The same things were measured in two ways. Each way mixes the same 12 hidden numbers, adds some noise and spreads widely along 6 directions of its own, which tell nothing about the thing.
In the rows, zero is written as 128.
Some things both ways: the first way, then the second way.
[ 68  85 177  94 131 110 140 148 178  91 109 171 150 135 151 157 187 130
 124 101 120 161 128 141  74  90 122 103  80]
[ 77 161  80 105 111 139 117 135 114 151 128 112 137 134 116 125 117 136
 142]

[161 131 108 149 109 103 127 147 102 133 133 144 145 108 150  91 162 167
  97 146 105 148  96 104 132 116  91 103 146]
[178  86 142 140  81 125 106 101 115  94 119 151 163  95 105 156 100 155
  66]

[154 119 101 135 168 140 136 105  97 100 138 109 110 120 156  85 130 173
  77 103  99 113 126 143 126  64 129 127  82]
[ 68 220  87 173 177 137 137 173 144 123 113  87 110 139 170 117 106  87
 191]

[110 109  96 126 152 117 117 124 130 156 141 147 137 122 127 146 119 158
 123 126  85 134 199 106 112 148 122 137  84]
[166 172 160 114 124 115 127  83 106 118 136 161 133  50 132 129 137 147
 151]

[157 157 136 130 113 109 136 166 124 184 145 114 144  84 125 119 131 155
 136 145 135 140  85 124 149 170 117 112 178]
[ 94 108 117 170 113 172 139 166 155 136  65 134 125 158 116 137 171 148
 107]

[133 112 162  94 100  94 137 134 151 101  98 127 144 129 162 116 137 102
 122 110 154 143 150 118  95 128 122 107 108]
[ 73 145 119 112 163 104 147 156 135 141 164 124  53 137 158 111 127  57
 183]

[117 137 129  82 106 120 161 122 149 126 131 141 130 148 135 140 148 150
  99 117 114  89 141 135 126 125 115  77 114]
[130 104 150 144 152  84 147 141 127  97 142 127  96 160 175 122 127 101
 129]

[130 155 147 151 168 112 112 113 131 146 126  98 147  82 110 107  66 124
 157 108 175  95 143 150 106 138 145 216 106]
[ 49 122 128 124 173 106 147 146 199 135 164  99  89 177 100 130  97 113
 143]

[110  96 107  85 110 134 149 135 148 141 134 163 160 161 137 180 159 167
 100 128  99 136 164 151 149 132 149  55  67]
[135 181 140 176 172 170 172 137 108 103 112 146 125  91 162 109 184 130
 208]

[124 109 124 111 119 119 158 121 158 117 141 136  97 147 129 162 121 119
 118 134 124 100 185 130 123 152 122 133  81]
[135  99  89 159 105 137 110 125 108 132  99 164 151 138  54 105 171 199
 134]

[176  97 120 133 155 129 136 124 114 127 143  67 149 104 102 129  88 137
  88 111 125 122 148 138 154 148 168 122  91]
[ 72 109  86 111 175 150 137 149 114 119 179 106 132 161 138 124  92  99
 148]

[128 117 127  93  89 117 162 143 135 115 106 162 149 129 133 139 173 157
  86 127  79 118 131 109 115 125 110 112 121]
[152  98 187  64  93  69 137  73 117 110 156 171  98 108 140 133 142 120
  81]

[118 136 111 144 142 125 130 151 130 149 165 123 142  72 109 112 137 186
 125 135  94 138 123 113 124 152 128 113 119]
[119 146  96  48 138 174 100 105 160 142 156  56 135 109  88 143  95 109
 144]

[139 112 107 158 167 105 109 118 136 135 167  93 161 112 128 123  95 145
 114 143 152 146 187 123 127 171 158 151  87]
[125 118 105 112 111 139  79 129 116 148 145 123 141  88  91 143  90 134
 125]

[131 120 112 100 140 129 126 130 129 145 126 119 126  66 107 119 108 182
  87  82  63  96 184  97  96 150 120 159 120]
[139 155 116 136 122 194 139 152  74 112  72 105 149  72 140 135 158 157
 150]

[137 109 115 154 141 117 110 131 134 164 159 126 135  98 126 135 105 136
 151 123 173 150 135 160 135 134 135 155  89]
[121 123 107 166 142 121 114 156 145 103 128 114 116 190 133 119  99  75
 138]

[108 128 133 125 131 115 136 133 125 181 141 124 130 114 109 137 115 121
 154 128 112 130 151 106 121 158  94 107 131]
[108 155 130 137 146 113 146 132 140 117 124 139 106 118 121 143 142 127
 175]

[123  71 131 107  96 125 150 118 150  75 121 145 116 139 129 119 157 123
 103 114 133 114 137 126 103 114 113 126  85]
[183 143  89  95  85 118 115  88 119 110  94 128 131 103  63 159 187 139
 142]

[105 162 123 110  98 119 160 124 127 124 132 160 178 145 160 108 190 189
  92 158 114 117 114 129 133 108 107  63 125]
[169  75 197  89  93  77  98 115 177 120 154 137 133  92  78 171 117 157
  80]

[ 70 111 180  89  87  75 169 136 201  75 110 172 137 176 150 188 160  56
 135 116 150 135 179 130  76 117 104  62  60]
[ 62  98  93 146 182  89 121 140 116 109 214 148 103 163 126  93  58 103
 185]

[ 90 117 144 139 186 119 131 125 131 180 163 109 124 132 129 139 126 129
 162 136 114 154 158 116 120 138 105 122 120]
[129 176 146 120 123  87 117  94 108 128 157 135 150  81 139 138  79 157
 122]

[140 125 148 142 114 101 121 159 145 110 128 169 125 133 170 110 182 165
 128 164 136 143  96 127 133 122  93  85 132]
[137 112 134 107  58 100 157  96 135 142 132 149  85 159 158 101 129  94
 134]

[ 94 111 124 116 160 129 111 118 149 127 110 141 162 164 153 162 108 125
 121 122 163 134 165 170 101 144 159 130  58]
[122 126 120 157  78 102 125 146 119 171  86 200  65 164 150 139 159 106
 130]

[132  99 140 162 169 141 126 137 125 161 162  92 118  85 110 131 106 134
 151 131 151 151 122 151 139 142 134 152 100]
[116 119 105 142 156 133 128 115 142  78 169 123 163 129  98 123  88 167
 134]

[157 111 112 119 124 104 124 155 117 176 124 153 118 113 143 144 138 138
 116 110  95 156 118 115 121 126  94 143 150]
[117 114 140  83 135  71 103 116 110 156 156 128 114 182 146 128 120  93
  88]

[157 160 107 100 109 122 173 108  99 117 133 108 146 169 179  83 162 164
  71 160 117 112 117 119 154 118 120  61 140]
[125 118 190  78 129  51 111 128 160 158 158 132  44 135 166 137 114  56
 104]

[111 142  96  83 116 120 146 132 105 137  86 175 145 132 161 132 159 166
  79  97  34 128 155  99  88  94 100  98 107]
[127 217 175  83 162 123 132 108 122 163 124 140  76  70 170 145 161  87
 179]

[ 81 126 116 111 117 151 156 132 114 142 137 137 150 130 143 128 169 165
 107 137  92 150 127 131 124 122 108  23  88]
[113 126 130 118 120  97 126 172 154 105 143 144  62 140 160 135 114  69
 171]

[120  85 134 164 148 116  97 144 161 139 167 121 145 115 134 131 127 136
 153 153 205 172 120 155 126 174 139 138 101]
[154  90 119 139  99  77 112 106 155  85 153 155 136 110  94 143 113 160
 108]

[153 131 137 128 138 122 180  93 141 118 174  56 111 107  75 122  74 111
 125 125 146  55 178 131 152 156 150 168  98]
[130 171 121 102 157 133 144  93 141 104 132  99 110 129 119 135 137  91
 168]

[151 129 114 141  89 101 135 144 135 118 112 174 132 114 158 139 146 128
 105 132 149 137 114 145 108 112 104 179 109]
[198 137 171 114 142 114 119  63 127 108 125 154 103 106 116 144 134 100
 138]

Other things, the second way, with their names:
<135>: [149 104 133 128 143 151 110  95 140  85 153 119 194  92  87 124 111 195
  95]
<244>: [133 140 148 133 129 119 140 146  91 132 138 113 127 139 134 120 130  85
 154]
<170>: [114  38  92 131 124 164 133 117  97 115 147 113 183 172  95  89 121 191
  46]
<440>: [116  30  94 112 162 121  77 151  77 140 175  67 142 195 113 126  40  89
  52]
<91>: [169  75 124 152 180 175 109  99 103  84 161  61 175  89  77 101  42 171
  95]
<178>: [140 217 154  90 127 145 140  93 177 145  87 110  81  89 127 129 177  99
 175]
<225>: [ 92 125 147 167 139  82 137 146 169  93 124 175 138 127 116 147 161 172
 125]
<57>: [160 129 175 111 117  75 106 106 140 121 151 145 178  82 116 177 138 169
  71]
<141>: [131 201 110 157 170 179 135 105 156  83 129 107 135  57 111 109 117 141
 184]
<492>: [179  82 115 175 165 175 189 106  44  82 119  90 112 127 123 101 113 117
 151]
<322>: [168 145 122  94 117 151 114 113  76 122 117  50 122 135 126 145  68  37
 122]
<112>: [101 123  85 135 162 156 101 148 118 158 113  77 173 117  37 177 125 185
 159]
<645>: [ 88 148 121  98 121 106  92 155 159 222 138 148 127 149  96 122 176 157
 157]
<400>: [114 107 137  87 146  77 113 124  88 146 152  81 120 118  91 129 108 148
 105]
<535>: [116  94 119 139  95 153 138 150 100 164  90 130 102 184 151 106 147  97
  95]
<691>: [ 91 157 152 118 134  92 127 155 127 138 128 126  59 150 183 112 111  53
 131]
<480>: [146  83  73  93  97 163  88 114 133 155 153 122 184 157  84 114 141 170
 121]
<508>: [108 121 135 143 153 129 155 154 131 117 150 102  84 134 155 100 104  85
 190]
<116>: [ 86 164 103 144 146 112 145 148 115 105 132 130  86 163 196 112 113  60
 175]
<256>: [114  89 111 122  95  88 119 127 126 135 175 176 125 137 148 121 119 126
  91]
<675>: [139 140 135  74 108 119 135 131 100 193 104  93  69 156 154 125 144  92
 126]
<224>: [ 83 166 112  65  77  65 109 134 195 179 130 121  85 193 134 122 165  71
 118]
<296>: [109 108 108 135 133 193 131 146 139 141 112 113 115 165 163 115 115  98
 108]
<396>: [127 133 176 156 158 124 164 130 147 126 127 159 124 138 135 145 162 146
 129]
<394>: [ 96 123 104 160 180 140 140 153 131 159 144 146 117 156 129 135 146 137
 169]
<270>: [119 155 173  67 129  78  97 120 118 181 150 113  92 106 154 150  97  94
 113]
<584>: [163 137 165 100 102 114 145 114  88 135 118 146  87  99 150 123 163  96
 153]
<215>: [ 90  82 150 120 130  79 150 139 158  88 180 117 124 157 116 149  88 101
  87]
<604>: [ 75 237 128 117 168  90 128 122 180 148 160 131  93  75 149 121 129 118
 232]
<423>: [115 185 139 195 181 109 147 151 130 102 103  95  83 103 135 144 109  82
 209]
<372>: [118 136 114 136  73 123  94 122 135 145 111 178 116 106 115  88 143 144
 125]
<561>: [118 174  77 185 151 150 138 164  68 115 113 118 143 107 134 130 120 131
 210]
<320>: [111 174 131  77 117  77 112 114 191 139 130 137  76  90  87 161 161 113
 181]
<579>: [172 146 143  86 115 150 103 110  96 101 125 143 166  66 154 144 157 136
 101]
<305>: [158 109  86 152 143 158 107 138  91  88 109  86 143 146 117 135  92 122
 113]
<681>: [ 51 126 129 153 202  97 147 179 173 128 165 101  65 181 136  78 121  81
 154]
<123>: [151 147 151  78 108 109  98  99 146 119 153 171 116  47 131 181 119 122
 152]
<524>: [ 94 155 109 146 151 112 133 159 123 107 142 113 138 145 156 134 115 111
 139]
<608>: [102 124  99 246 142 173 144 150 123  56  83 144 180 127 102 112 111 197
 130]
<177>: [123  90 121 140 159 150 127 139 138  69 163  79 122 133 163 103  49  82
 104]
<210>: [212 148 139 124  67 124 121 102  96 115  82 147 164 115 145 144 193 128
  84]
<229>: [160 108 139 167  24 137 111 113 115 123  80 209 203 123  62 143 163 210
  76]
<662>: [144 144 135 140 176 163 127 117 118 129 133 119 134 103 159 162 108 105
 123]
<253>: [174  91 150 159 148 150 100 111  74 119 129 115 202  74 105  98 111 231
  69]
<428>: [182 148 199 119 104 144 173 113 114  86 124 155 156  74 151 162 164 138
 142]
<131>: [205  96 127  52  39 141 103  90  77 143 102 101  79 144 142 136  98  28
  79]
<612>: [ 60 151  95 175 128 136 166 152 124  81 108 161  84 152 187 122 110  87
 153]
<27>: [142 187 172 108 118  70 139  99 140  89 157 178  99  95 227 157 113  72
 139]
<7>: [192 107 137 122 162 142 113 133 114 137 135 107 137 128  84 153 148 135
 148]
<261>: [132  82 141 116 160 145 120 102 113 117 193 132 128 104 112 126  65 111
 151]
<369>: [121 147 128 111 108 128 120 117 179 157 110 126  68 126 117 116 141  97
 163]
<39>: [142 166 160  93 119 118 119 132 154 169 110 107  82 109  84 146 155  94
 164]
<167>: [112 139 165 148 173 140 161 159  94 135 150  74 115 125 168 128  76  86
 149]
<49>: [100 162 154 134 156 111 128 146 108 154 132 120  82 102 160 139  96  97
 160]
<18>: [162 125 156 132 127 117 133 112 105 103 138 131 170 124 139 151 124 127
  98]
<384>: [145 153 104 123 176 166 133 106 131 124 145  85 176 102 127 156 124 160
 158]
<268>: [124  70 104 169 101 117 116 107 155  74 126 127 195 177  65 122  93 200
  54]
<265>: [136 131 133 210 145 141 160 132 111  63 141 166 172  99 214 113 101 181
  95]
<195>: [198 105 175  41 138 138 112  68  92 178 163  87 136  94 116 148 120 113
 107]
<151>: [142 141 100 157  74 144 109 169 101 154  70 139 166 166 128 158 174 125
 127]
<26>: [ 42 146 101  99 101 110 143 140 160 180 144 107 111 200 144 133  95 104
 113]

Some of these things the first way, each followed by its name:
[102 102 121 115 131 155 159 133 127 163 169 103 114 124 122 137 149 146
 127 135 123 149 113 139 140 150 118  73 115] | <305>
[194 100 153 134 163 116 111 140 153 151 149  60 107  56 100 124  56 136
 147 107 173 111 162 141 146 195 176 225 127] | <170>
[133 105 118 154 116 117 119 141 125  96 121 159 154 116 160 105 171 159
  91 139 144 155  90 139 102 103 111 151 107] | <320>
[132 159 131 132 128 103 156 115 132 137 145 106  96  82  93 118  83 111
 141 104 105  70 176 103 108 134  99 155 112] | <608>
[112  88 146  84  91 120 123 133 151 133  91 157 120 136 144 125 140 116
 147 109 147 128 147 118  94 152  99 131 121] | <492>
[155  95 133 127 127 112 141 135 137 151 163 121 158 145 139 150 156 149
 104 141 149 153 117 154 175 120 128  70 116] | <151>
[105 135 143  96 157 143 133 133 119 192 128 108 105 123 150 117 130 157
 147 129 107 132 136 114 122 164 101 108 158] | <675>
[137 117 127 129 159 108 114 126 118 191 153  91 113  80  97 118  79 126
 157  92 106 127 169  97 122 151 107 129 131] | <524>
[128 124 115 153 126 107 122 141  98 183 128 167 138 102 122 134 137 146
 154 136  71 149 156  95 133 110  74 114 112] | <229>
[143 105 159 110 133 109 149 123 150 113 140 116 180 157 162 134 169 148
  94 134 176 146 108 168 150 100 153 104 113] | <57>
[170  87 157 137  97 111 136 136 114  96 110 134 202 127 151  92 188 150
  94 138 177 162  49 155 149  75 130 115 128] | <215>
[224 135 174 164 132 101 164 121 120 131 163  31 117  90 121 103  89  95
 112 148 207 107 105 147 180 147 131 184 163] | <225>
[ 64 107 119 132 140 136 125 156 146 175 166 146 133 103 129 137 153 158
 187 147 121 191 138 128 115 158 130  85  85] | <141>
[113 137 123 147 138 117 138 139 140 166 172 139 109  96  93 131 123 148
 165 133 114 108 125 123 132 140 102 136 123] | <268>
[ 96 123  84  95 109 117  93 158 117 197 104 201 132 110 156 123 147 170
 164 104  78 174 138 100  90 138  96 101 120] | <681>
[158 149 179 140 174 100 135 114 125 101 116  86 131 107 129  88 101 121
 127 104 141  87 123 134 118  86 127 160 122] | <26>
[121 145 152  98 127  91 129 132 158 106 100 132 173 123 153 135 116 119
 109  89 162 124 137 155  87 115 154 130  94] | <662>
[118  86 127 129 115 125 115 139 147 112 125 149 163 101 145 118 158 163
 113 131 154 159 131 138 105 136 140 161  93] | <131>
[163 112 123 112 125 118 144 100 136 113 130 109 137 128 136 126 111 145
  86 126 133  89 198 126 137 142 138 164  95] | <584>
[114  91 105 125 128 122 132 151 141 145 152 156 146 127 120 166 156 157
 106 125  99 156 127 136 128 134 124  84  94] | <116>
[103 130 123 117 172 127  97 164 129 180 135 139 121  92 138 131 127 179
 143 100  81 158 127 125 111 142 119  65 113] | <265>
[130 139 147 104  86  98 188 136 158  67 136 142 104 151 185 120 188 133
 100 163 116 132 149 113 123 114 110  60  96] | <372>
[154 104 133 141 136  86  81 147 129 180 119 149 147  68 122 126 102 133
 154  85 136 154 149 118 105 123 104 190 130] | <18>
[152 130 154 110 114 106 137 155 121 144 102 129 133 156 182 134 150 109
 121 135 151 169  85 145 137 126 106  48 139] | <394>
[137  99 161  97 131 116 150 115 138 133 124 105 110 137 157 109 147 120
 116 122 148 127 139 112 111 133 100 167 157] | <400>
[127 162 131 147 115 110 138 153 133 149 155 131 112 110 160 100 151 151
 153 176 143 148 109 114 133 161  99  98 147] | <369>
[149 129 118 145 149 114 112 120 142 155 163 101 134  98 122 121  91 157
 130 141 158 111 178 132 142 179 140 154 109] | <508>
[149 128 145  94 105 110 152 143 143 132 126 126 147 145 158 129 155 144
 113 144 144 135 118 137 149 144 137  84 133] | <535>
[121 109  93 107 109 118 147 101 108 122 134 147 152 134 125  93 155 163
 101 113  79 113 160  92 118  93 103 102 100] | <322>
[145  99  99 146 139 134 129 147 102 103 128 159 175 131 157 133 185 194
  50 129  89 165  78 159 137  68 132  75  82] | <27>
